The first 6 rows are patterns. Each new row is the sum of 2 different patterns, raised or lowered, with some noise. Before adding, each is slid sideways (what falls off one end comes back at the other) and multiplied by a number that may be negative. Names go in the order of the patterns.
Some rows, each with the names of its patterns after it:
[ -3.8  12.5  -8.5   5.4 -13.8   1.9  10.2  10.4 -13.4  -6.8   9.8   2.0
 -11.1  -0.8 -14.5 -17.5   4.2  -6.9 -14.6 -20.8  -9.5  -0.5  -7.6   2.4
  -4.7   7.0   7.5  -5.9   1.5  -9.4  10.4   8.0  -2.3 -14.6  -2.1   0.3
  18.0  -8.1   5.0  -4.6  -5.2] => S
[  0.1   2.9  -2.6  -9.6  -9.1 -10.8   2.6   0.9 -11.0   2.9   1.6   8.2
 -10.5  12.3  -9.3  -3.7   3.8  14.9  18.1   6.7 -22.3  -2.4  -5.1  -4.1
  11.2 -11.8 -10.3  15.5   7.9  -1.6  16.5  -5.2   9.6   2.1  -7.6   3.3
 -16.2 -16.4 -11.5  -8.6   0.7] => G
[-10.1  16.4   0.7   2.2   3.4  -1.4  -2.0   5.0  -3.6  15.7  -3.4  -5.0
 -10.6   6.7  -7.6  -6.3   8.1  -5.2  -3.5 -10.2   7.5   1.5  -5.6  21.4
   2.1   1.1  10.0   8.8 -16.3   4.2  -2.9  -9.9  -8.8  10.4   3.0  -3.7
   1.3  15.1  -2.9  11.1  -3.3] => T
[ -7.6   1.2   3.4   0.7 -12.7  -6.9  -8.0   5.2 -13.1  23.6   6.0   9.1
  10.8  -8.8  18.9 -12.7   0.4 -15.3   1.5  -4.8   9.7   5.4   2.5  12.5
  20.8  11.1  -7.9   8.3  -6.5  -2.5  -5.7  11.8   2.6 -13.1  -5.9  -6.4
 -20.9  20.7  18.2  24.8  -4.5] => J
[ -4.3  11.3   4.8  -3.4 -11.0  10.5 -17.0   8.8  12.7   3.5  -4.3 -25.2
  22.4 -13.6 -10.7   1.8 -11.8   2.2   0.5  21.3   4.5  11.7  12.6   8.2
  -2.8  -1.3  -8.1 -20.3 -11.7  -3.0 -16.1  16.0  -5.2 -17.2   7.1  13.3
   0.2   9.7  -3.6   4.8   2.1] => D
[-12.6  -4.1   1.6   1.5   2.3  -8.7  19.8   2.2 -11.2  -2.2  -3.1  17.1
   6.4   4.6  -3.9   7.6  21.1   9.7  15.2   4.7 -12.0   3.9  -1.5  13.7
 -19.3  14.2   7.8   9.3  -5.9  16.9  -9.5  -3.0 -13.3   0.5  -5.2   8.5
  16.0   0.4 -24.0 -14.0   7.4] => R

New rows, each followed by the names of its patterns:
[  2.8   8.0  -3.1   6.9  -7.2   9.8  16.6   5.0  -9.6  -8.3  -1.4   4.0
   1.2  -1.9  -1.8  -7.6  -1.3 -10.7  15.2   6.1  -0.1   8.9  -0.5  17.5
 -10.4   9.6 -11.0   2.2   2.9  17.9  17.7   9.3  -3.2  11.5   4.1  -4.2
  13.5  -8.4  -5.1  11.9  15.9] => G J
[15.0 39.9  6.0 21.7 26.4 29.4 17.5  9.8 11.7 18.8 -0.5 42.3 43.6 39.6
 17.1 19.2 29.8 21.4 32.9  4.3  7.4 12.4 33.2 24.5 33.0 37.9 38.2 32.9
 21.1 39.9 10.7 11.2  6.6 17.6 11.6 26.8 29.3 25.4 37.7 55.0 41.7] => J D
[  4.6   5.6  17.2   8.9 -17.1  -1.9   4.4  10.6 -22.8   8.7  -5.0  -6.9
  -2.3   5.9 -17.0 -18.0 -17.1   1.1 -10.0   6.9   6.8   4.9 -11.6 -14.7
   6.2 -16.2   4.3   6.5  -2.3  -7.6  -8.0  14.0  13.6 -13.1   2.5  -5.4
   7.1  -0.2  13.7  -8.8   7.9] => S R
[  7.1  34.6 -14.8  22.5  30.9  -0.6 -15.1  -3.7  -2.6  30.7   8.1  11.6
  18.0  -8.4  13.8  21.3   8.7  -5.0  26.8 -11.0   2.2  -0.6  12.3  41.9
 -14.1  36.7  33.2  17.6  29.4   7.8   8.7 -11.1   6.9   3.6   4.4  11.5
  11.2  11.4  26.2  28.0  20.7] => G D
[-14.7 -11.6  -5.3   1.2  -9.2   1.0  -8.4 -27.2  -4.4   2.8  19.7 -26.4
  10.8   7.0 -12.7   7.5  -3.2   2.7 -25.6  -9.2  -7.5 -32.8 -11.5  -3.8
 -14.7  -8.0  21.7   0.8  -1.2  13.7  -5.7 -11.7   3.3  -7.5 -14.0 -21.3
  -8.8 -14.1  -3.3   2.7 -17.7] => T D
[-10.0  31.1   1.4 -15.1   8.6  28.5  14.3  11.6   4.0  20.0  10.2  10.7
  30.3   9.6   8.1   4.8  30.6  -2.4  17.9  24.7   8.6   7.4 -22.9  24.5
  -3.0  -1.9  14.7 -10.0   5.6   9.8  37.8  14.2  21.2   9.2  22.1   2.5
   8.4   2.0  -9.8 -13.0   8.2] => S D
[13.1 14.4  9.4 20.5  5.3 13.7 17.4 18.1 18.6 29.9 23.2 14.9 23.1 23.6
  8.1  0.2 18.9 -2.2 24.2  5.4 11.7 22.7 12.2  8.6 15.4 -4.6 33.6 30.7
 30.2 18.3 11.9 11.1 10.2 22.9 -8.5 14.0 17.1 19.6 -2.4 14.9 36.3] => J D
[  7.7  -0.3   8.9 -15.4  -3.8   4.0   0.4  -2.4  12.6   2.4  14.0  14.3
   4.9   6.8   2.9 -16.6  -0.8   8.5  -0.6  -5.6   5.1  -4.7  -0.1  -5.4
  -4.0   7.6  -2.8  -6.1   6.8  10.8   1.6   7.7   3.8 -10.3  -0.9   7.7
  25.2  -1.6  16.2  -3.4   0.7] => G D
[ -5.0  -8.2 -10.3  -1.0   3.6   9.6 -14.8   8.0   9.9 -12.0  -3.9  -2.6
   2.7 -11.9   0.8   3.0   2.4  -9.1 -10.1  -2.0   4.4  -1.9   1.2 -10.5
 -11.4  -7.8  -1.0  14.8  -9.3  -0.7  -4.1  -5.5 -11.3  -7.9 -13.0  -4.0
   0.9   2.6   2.8  13.9   5.0] => T R
[ 10.3  -4.4  -9.5  -0.5   5.8 -18.5  23.3  -3.5   1.6   9.2   6.1  -3.0
  22.2   7.4  -0.8   3.2   9.3  14.1  21.4  13.6  -7.8  19.7   2.8  27.9
  23.0   7.9   7.0 -16.8  25.9 -12.6 -10.5  10.5  -5.8  14.8  -4.6  15.0
   9.3  27.3  17.4  12.2 -10.3] => S D
[  8.5  -6.5  12.9   3.6  23.3  29.9   8.1 -11.8  -8.9  23.5   4.3   4.4
   5.7  12.3  12.0  11.9  27.3  15.1  -1.0   6.0   4.9  35.3  13.3  16.5
   1.1  20.3  38.9  24.8  19.1  10.8   5.9  15.5   4.4  24.2 -16.7  14.2
  21.0  14.7  -3.1  15.1  -5.2] => S R
[12.5 -0.7  9.3 15.3  7.9 11.4  9.5 -0.4  5.8  9.9 -7.4 -5.2 21.1  6.8
 -2.1 -5.3 17.7  8.3  9.8 34.4  4.4 11.4 23.9 25.8 -1.2 10.2  7.4 -3.1
  1.5 11.7  4.0  8.1  6.9 24.2 -3.8 10.0  4.1  7.9 21.2  7.9 -2.1] => S T
[  7.5 -25.0 -24.5   2.2  18.5  -2.7 -13.4  -6.2 -16.7  -3.9 -14.7 -19.5
 -15.6 -32.1  -8.5  -2.2  -1.6  -6.3 -16.9  -5.2 -15.4   0.0 -20.3 -16.7
  -7.7 -21.9 -23.6   3.8  -8.9   9.5 -25.7  15.2 -22.2 -19.0 -16.7  10.5
 -28.5   7.6 -16.1   7.6   1.5] => S R
[ 9.8 -0.7 18.2 11.0  4.0  7.4 35.1 22.8  4.6 19.9  6.6 14.8 33.1 17.9
 -2.7 17.4 14.6 30.1 14.3 10.5 18.9  1.3 10.9  6.4  9.8  9.0 18.3 10.4
 -7.8  2.7 12.8 39.4 -1.2 18.6  4.7 16.0 14.3 14.8 14.7  0.9 -4.2] => S D
[  2.6   2.4   1.7 -16.7   7.2 -19.1  -3.8 -18.6  -2.5 -15.2  -2.0   2.4
  -7.8   0.6   4.9   8.0 -22.7   4.0 -13.8 -13.2 -22.6  -8.5 -10.7  -9.6
 -14.1 -10.7 -26.3   4.2  15.9  19.5 -21.8 -20.2  -6.7 -14.1  -5.9 -26.4
 -17.8 -11.7  -8.0 -12.8  21.6] => G J
[-13.7 -17.4  -0.3 -18.2 -23.2  -7.7 -19.5 -12.5  -8.2  -3.8  -3.3 -19.6
  20.7 -13.7 -11.1  -5.9   2.4 -30.3   2.2  -6.9  -8.5 -14.7   4.4  -8.5
 -20.5  -5.6  18.6  -1.1  -2.2  -1.7 -14.4   3.0  -5.9  -6.8   1.5 -20.6
  -8.4   5.4  -7.4   7.9 -22.7] => T R
[ -3.1  19.0  -4.3   6.6   5.2  18.2   9.7  13.1  22.2   2.4   5.3  16.9
   5.7  26.6   7.0   1.6  23.8  22.4  30.4   2.7   2.7  11.5   9.5   5.7
 -15.0  -6.7   0.4   2.1  25.2  -4.9   1.9   0.0  36.1  -2.6   1.3 -16.1
  19.8 -11.3  19.3  15.3  21.3] => S R
[ 9.8 23.7 27.2  1.8 23.1 33.0 28.4 14.9 31.9 25.8 17.6 20.0 19.2  8.5
 38.5 30.9 22.1  8.2 10.7 22.7 17.0 14.8 33.4 19.0 18.6  8.5 39.4 15.5
  9.5 24.9 14.9 28.3 15.6 28.4 18.4 19.9 51.2 28.5 29.7 30.7 19.4] => T R
[  5.5  18.0   0.5  37.6  27.6  13.8  28.3  28.9  23.9   4.4   8.9  21.3
 -17.7   3.9  10.8   8.5  33.8  17.6  42.3  20.5  48.5   0.2  29.2  24.8
   7.2   0.5   6.6 -11.4  11.1  21.8   9.2  29.0   8.7  18.5   9.4  26.7
  21.3  42.0  16.0  25.5  -6.7] => J D
[ 13.6   9.5  12.1  -7.7  36.3   0.2  -4.5   9.8  -7.3  19.6  16.5  23.2
  19.7  27.0  33.6  10.9  25.4   5.1   3.5   0.7  18.8  28.2   6.3   8.5
   8.5  -5.7  16.3  36.6   2.4  13.5  27.9  26.7  15.8  27.2  20.0  30.8
  14.5  -1.9  26.1 -16.5   5.9] => G D
[16.7 20.6 43.3 -6.7 28.1 35.3 19.1 30.5  9.0 17.4  3.0 20.4  6.3 -1.1
  9.8 13.1 18.9 33.6 31.5 28.9 15.6 43.6  1.9 18.7 25.6 19.6  1.8 25.4
 14.1 30.1 16.3 21.0 18.4  4.4 16.0 37.6 35.7  9.4 39.1 15.3  9.9] => D R
[ 14.6 -21.1  10.7  -3.2  11.2  15.4 -12.3  -9.2  29.3  19.7  -3.2  19.4
  10.7  16.0  20.8  14.9   7.2  -2.7   4.2  11.1   7.3   8.1  11.8   7.3
   7.6  -5.7  -7.2   1.1   7.7  15.5 -10.8   3.0   9.3  26.1   0.0  18.4
 -15.9   9.3   5.0  21.3  24.4] => S G
[ -1.3  -6.8   7.8  19.4  23.2   2.9   7.1   3.7   4.0  -7.7   6.0   8.1
 -14.1   5.4  12.5  15.5  16.2  -3.0   2.6  -0.6   8.6  -4.4 -12.3   1.7
  -4.4   5.8  13.2   2.2   9.6 -10.0  20.3 -13.9   2.0 -12.3  14.7  -9.1
  11.9  -1.6   5.6  -0.4  20.3] => G R
[-6.8 21.1 14.0  5.3 -1.6 18.1 18.4 34.6 25.5 29.2 16.7 24.9  3.6 30.0
 23.2 15.9 -3.1 16.6 17.3 28.0  3.8 10.2 26.5 10.2  2.9 17.9 14.7 -4.0
 31.7  4.0 -4.4 -3.4 13.2 35.8 -5.1 29.3 20.3 20.4 32.7 11.6 18.4] => S D
[ -3.1   9.5 -14.5   3.2 -10.0  10.5  -6.4   2.8 -19.5  -3.8  -8.8 -11.5
 -25.0 -19.4 -16.4   0.9   4.5   0.4 -24.9  -9.8   9.4 -16.1  -5.0  -8.5
   5.5   3.3 -13.2  -0.5  -2.3 -12.0   8.7 -11.6  13.5  -1.6  -4.3  -9.8
  11.3   7.3   8.2  -2.5   1.6] => S R
[ -2.7 -23.7  -6.7  -1.7 -18.7 -11.3  -9.9  13.2  -9.1 -24.9 -12.5 -20.2
  -0.9 -17.7 -18.9 -15.6 -13.1   5.9 -18.2 -14.3 -13.4 -13.1 -10.6 -17.8
 -21.6 -22.5 -11.7  -6.4  -6.8 -17.7 -17.1 -16.3 -22.4 -13.0 -17.8 -28.7
 -18.1   4.5 -10.2 -40.6 -26.6] => S R
[-14.4   5.9  -2.7  10.7   2.4  15.8  -7.2  11.6   5.8  11.9  24.1  16.3
 -20.6   0.7  10.4  15.8 -22.2  11.5  -3.4  -5.5   1.1  10.3 -17.1 -17.5
 -16.4   2.6  -9.7  10.9   9.9   9.6 -11.1 -14.0   9.2 -16.3   7.7   9.5
   0.4  -8.8  -7.4  19.3  20.1] => S R
[-0.7 -1.7 -1.6 15.3 -5.4 24.2  5.7  3.5 20.9 -1.0 18.7 -1.3  4.4 -5.0
  7.1  0.4 18.9  6.7  2.1  5.8 20.7  4.4 -1.5 12.8 -3.8  0.0 -6.4 16.9
  6.4 -6.9 13.3  3.4 -7.6 22.7 20.5 10.6  2.9 -3.0 -2.0  0.3 10.2] => T J
[-20.8   7.9 -14.5   3.7 -10.1 -17.1  12.7   5.3  10.4  14.4   4.1  16.5
   5.3  -9.3   1.5 -19.6 -27.3 -19.2 -11.1 -11.6   8.7  -3.4 -14.5  -4.8
  -1.6  -9.9   7.3  -2.9  -8.8   1.7  -3.2  12.4  -7.9   7.4 -14.9   3.6
  -9.0  17.2  21.8   7.3 -20.7] => G D
[  2.3  16.3  25.8   2.2  10.3  13.9  -1.1  -0.6   4.4   3.1 -17.9  19.0
   7.6   2.6 -10.2  10.2  -0.3  -1.7  -2.0   3.1   7.0  15.8  12.1   7.6
 -13.7   4.3  16.3  -2.5  -7.3   5.1   8.3  19.7  -3.9  21.7   2.8  -4.6
   0.7  10.1   9.3  12.8   0.3] => S R
[-21.6 -24.1 -14.8 -21.8 -11.7  -2.9 -30.8 -13.5 -14.8  -6.7  -7.5 -16.0
  -4.7 -22.1  -2.5 -18.8 -24.0 -13.8   4.3 -36.5  -1.1  -8.9  -0.5  -8.3
  -1.9 -20.0 -19.8 -21.2  14.2   5.9  -7.5  -1.3   1.6  -5.5 -17.8  -6.7
   0.7 -19.2 -15.7  -0.5  -2.5] => T R
[ -1.7   1.9   7.9  12.8  10.1  11.3  20.7  30.3  29.3  24.2   7.5  23.2
  -9.7  17.4  15.4   0.2  29.2   3.2  35.6  10.2  42.0   9.7  20.4  15.7
  29.5  33.5  15.9 -16.8   9.7  21.1   8.5  34.0  10.4  15.4  22.3  24.9
  29.4  40.5  19.1  45.0   4.8] => G J
[-15.7 -15.2 -10.8 -10.3 -26.2 -25.2 -17.0 -10.1 -28.4 -31.8 -23.0 -24.2
 -26.0  -6.4 -17.1 -28.2 -31.8  -0.4 -34.1 -28.3 -15.0 -13.3 -32.2  -1.0
  -8.5 -10.7 -20.8  -8.1 -25.0 -39.9 -15.3   0.4  -1.7 -14.9 -12.9 -13.6
 -19.0 -19.6 -17.3  -6.9 -38.4] => T R
[  1.2 -18.9   0.3  13.8 -11.8 -26.5  -7.5 -20.2   0.7   2.5  -6.1   2.3
 -18.3   8.9  -6.1   2.0 -16.7  15.1 -18.1  -4.6  -2.3  10.0  17.2 -14.4
   4.7  -3.7  -2.5  25.5   5.4  -5.1 -10.8  -1.4 -11.9 -13.0  -7.0   7.2
 -11.8   3.9  23.2  10.3   4.3] => D R
[ 24.4  10.2   1.4  -3.7  -2.6   7.7 -10.4   0.9   1.1 -21.0  -4.4 -10.9
 -23.0  20.0   9.0  19.8  -3.9  -0.8  -6.1  10.8  -5.7 -21.8  -9.4  -6.9
  19.7 -27.6  32.1  11.6   4.9  16.3  -9.7  15.5 -25.0  -3.4 -22.5  -7.4
  -9.5   8.4   5.7   6.6  23.3] => J D
